The rows of a group lie close to one hidden flat surface of 11 dimensions, which passes through zero. Surfaces can cross.
In the rows, 128 means zero.
Some rows, each with its group after it:
[172 136 106  59 110 172 112 136 167 132 140 125 137 100 146 117 142]
Lenim
[124 173  58 181 119 177 141 123 152 146 143 183 124 113 154 109 130]
lunab
[133 160 135 134 118 171 112 112 112 113 122 164 138 100 110 126 150]
mil
[121 148 113 139 131 136  82 141 159 118 143 143 120  93 108 130 149]
lifum
[125  83  92 173 116  90  87 103 150 128 167 189 183  96 110  97 147]
lifum
[159  96 164 195 109 171  83 144 187 142  89 107 106 114 104 161 120]
mil
[131 113 145 144 132 131 135 135 141 144 107 150 134 128 132 129 111]
lunab
[165 126 167 116 153  99 137 137 101 112 142 141  99 167  65 111  95]
lifum
[110 152 105 104  81 130 124 126 102  87 173  94 135 103 162 136 128]
Lenim
[114 142 127 111  64 168 169 117 128 101  84 126 117 128  93 118 142]
mil
[108  45 126 148  60  98 139 101  92 131 141 126 168 122 132 139 144]
lifum
[108  93 106 165 123 143  99 139 124 110 145 126 130 146  99 125 165]
mil
[113 122 142 186 155 148 126 130 153  99 113 137 138 118 102 108 118]
lifum
[142 106 131 131 130 133 107 143 171 120 132 105 149 100 169 137 110]
Lenim
[110 129 157 103 130 147 157 129  97 128 105 101 121 134 141 149 133]
mil
[119  90  92 167 187 141 185 117 136 154 139 171 153 143 147  87 129]
lunab
[125  38 117 135  83  99 161 146 164 131 107 116 161 166 149 110  97]
lifum
[134  77 134 110  87  92 123 142 110 107 179 126 116 151  69 113 109]
lifum
[116 145 144 126 162 118  87 123  97 127 170  99 125 117 126 142 130]
lunab
[ 75 108 139 115  74  92  65 111 153 152 175 106 152  81  87 119 103]
lunab
[156 146  79 132 127  85 137 137 172  93 126  94 102 157 121 112 135]
mil
[111 152  85  96  97 123 168 114 123 107 152 118 124 146 115  91 119]
mil
[171 161 115 106 134 108  91 150 134  69 131 105 119 151 134 130 145]
lunab
[116 116 166 117 160 113 138 109  79 141 150  97 114 133  98 139 125]
lunab
[143 150 139 121 139 145 127 116 115 109 134 114 125 119 118 127 129]
lifum
[153 129 104  95 131  99 105 162 166 133 120 108 103 145 144 145 146]
lifum
[ 84 133 115 102  77 135 124 107 117 130 132 135 151  75 139 139 162]
Lenim
[139 109 152 138 138 114 127 131 121 113 142 122 141 126 136 128  96]
Lenim
[144 103 156 160 133 104 136 117 162 118  98 145 159 120 121 105  90]
Lenim
[139 123 133 156 134  95 104 111 141 197 142 144 115 138 101 126  96]
Lenim
[ 75 149  90 164 157 128 141 108  84 137 143 107 132 143 170 138 160]
lifum
[102 154  78 145  59 110 154  96 158 135 139 157 117 104  76  94 125]
mil
[136 104 129  92  85 129 145 128 133 138 134 121 127 133 119 119 106]
mil
[160 140 170  93 151 158 125 132 104 107 104 107 127 125 141 149 143]
mil
[ 96  62 168 137 147 117 131 111 114 162 152 138 163 102 111 121 107]
lifum
[114 151 138 150 133 122 125  93 137 134 100 116 132 105 114 133 144]
Lenim
[133 120 110 116 112 113 123 113 161 139 147 116 153 117 133 102 104]
Lenim
[123 101 174 134 159 133 152 118 109 136 105  97 132 134 130 142 120]
lifum
[105 150 168  96  76  89  61 134 107  90 124 105 126 115  95 156 133]
lunab
[160 138 167 123 129 133 168 112 113 123  85 188 128 156  69  95 107]
Lenim
[101 143 127 161 111 112 122 136 140 148  91 147 115 108 152 167 140]
mil
[165 154 152 130 129 126  99 110 130 123 116 118 104  90 101 161 158]
mil
[124 107 126 127 133 134 123 146 145 106 108 130 138 114 147 140 156]
Lenim
[123 109 127 141 151 141 139 111 129 176 165 121 127 110 129 125 110]
lunab
[128 115 128 130 102  97 138 121  92 141 143 163 112 143  92 131 133]
lunab
[ 58 104 102 164 137 113  91 107 170 129 110 117 158  68 122 135 200]
lunab
[100 190  62 152 134 163  94 120 116 109 209 157 146  91 152  99 128]
Lenim
[121 135 134 141 119 122 146 123 116 127 121  95  91 146  98 141 129]
lunab

New rows. What belongs after each?
[ 83 154 116 110 142 169 139 104 115 162 116 111 120 110 126 132 172]
Lenim
[147 126 156 125 183 160 132 133 127 107 139 117 146 114 143 115 106]
Lenim
[158  67 141  87  99  81 148 130 126 147 151 140 134 160  95 104  89]
lunab
[155 139 170 164 147 138 138 109 140 120  21 126 133 111 152 169 170]
lifum
[131 100 106 114 157 135 139 140 147 157 160 140 139 162 126  85  98]
Lenim
[122 164 113 160 153 142 111  87 155 120 139 141 164  80 122  94 126]
Lenim
[140 115 116  97 110 115 133 130 141 115 134 104 133 134 133 121 131]
Lenim
[161 159 171 124 153 185 155 121 132  74  84 150 149 102 126 107 117]
Lenim
[132 102 143 101 130 127 129 123 109 127 136 138 146 127 115 120 138]
mil
[105 164 138 101 123 207 132 130 143 121 148  95 126  90 132 114  94]
lifum
[155 147 155  93 115  98 159 114 123 122  95 156 126 119 115 126 119]
mil
[155  86 114 126 117  47 126 131  95 145 168 158 122 185 108 120 117]
lifum
[ 68  86 111 149 137 156 184 120 136 175 107 115 131 117 160 136 148]
lunab
[103 142 118 139  49 140 120 169 102 110 156 133  75 154  97 152 103]
lifum
[115 106 135 124 142 110 121 150  77 178 174 104  84 172 129 161 113]
Lenim
[109 157 153 107 110 149 148 126  48 103 142 129 107 126 123 154 139]
Lenim
[147  82 158 138 132 112  84 115 160 124 127 205 192  41 121 123 145]
Lenim
[145 156  93 128 158 130 106 135 148 115 162  86 118 129 153 124 128]
mil
[159 165 124 139 172 161 124 121 167  76 118  99 146 109 144 101 125]
Lenim
[154 119 161 124 173 125 143 137 138 107 118  93 117 157 110 114 105]
lifum
[155 118 155  83 120 165 139 134 192 102  78 101 145  95 125 114 128]
lifum
[136 104 125 169 126 125 110 124 143  90 136 116 140 119 105 119 135]
lifum
[133 162 137 143 112 161 136 141 123 161 137 135 106 149 145 134  65]
Lenim
[ 95 124 125 167 126 106 133 152  90 111 108 141 100 157 124 160 162]
Lenim
[155 189 130 121 168 150 102 124 134 128 161 145 113 109 111 114 114]
lifum
[157 156  96  97 135 103  97 142 122 129 168 111 100 145 132 136 142]
lifum
[113 111 156  88  75 160 149 164  92 139  96 105 108 159 172 174 119]
mil
[129 155 151 110 120 152 133 146 123 117 112 105  90 134 118 151 119]
lifum
[137 105 127 116 152 135 107 148 160  93 134  66 147  94 178 147 143]
Lenim
[107 107 140 118  97 140 154 117 123 147 103 133 149 119 151 134 123]
lifum
[ 88 100 120 132  64 165 153 173 148 100 126 161 170 107 204 124  74]
Lenim
[ 72  93 138  89 111 104 130 136 136 174  87 162 138  98 133 155 174]
lifum
[114 125 118 163 120 143 144 129 146  83 105 136 139 137 109 101 129]
lifum
[137 124 122 114 164 155 129 130 148 142 143 124 138 125 137 107 117]
Lenim
[121 160  68  89 182 162 131 101 127  88 183  77 153 101 149  90 177]
lunab
[113  92 148 140 111 115 138 128 128 165 115 146 126 124 120 143 123]
lunab
[115 202 108  97 111 131 164 135  69 162 154 182  93 181 131 115  87]
lifum
[144 192 130 116 118 179 137 125 106  65 111 144 125 105 128 130 152]
Lenim
[187 118 147  78 135 138 133 117 156 149 132 109 132 131 118 102  91]
Lenim
[108 107 179 205 112 179 150 114  60 110 132  26 108 138 158 184 100]
lifum
[153 121 179  90  98 184 127  98 136 125  91 105 134  72  90 140 158]
mil
[160 158 142  61  81 149  80 141 175 126 109 150 111  57 105 153 161]
lifum
[132 147 131 156 125 166 102 131 123 153 161 149 127 121 134 128  93]
mil
[116 130  80 147 125  93 107 119 146 113 110 151 127 131 100 123 203]
Lenim
[137  95 115  97  90 129 154 144 163 107 111 113 143 146 134 104 114]
lifum
[ 90 111 144 117  84 101 156 111 129 178 118 132 119  96 120 147 115]
mil
[129 102  95 111 142 116  85 139 131 135 173 143 136 107 131 134 176]
Lenim
[119 143 146 131 174 160 127 115 134 110 101 119 153  96 147 125 150]
lunab
[141  89  83 139 168  73 155  91 128 176 138 158 194 157 190  87 125]
lifum
[135 100 143  90 122 104 148 120  96 128 139 114 121 142 104 126 133]
lunab
[151 113 158 102 128 168 113 134  96  86 101 134 145 131 113 133 172]
mil
[117 119  99 101 175 136 144 138 108 106 158 131 165 145 171  96 137]
lunab
[115 136 147 177 156 162 102 118 128 103 159 113 132  95  98 118 119]
lifum
[137  77  99  94  90 102 147 146 167 110 103 157 164 141 143 100 140]
lunab
[147 127 113 114 122 123 116 119 144 125 106 106 138 107 159 149 170]
lifum
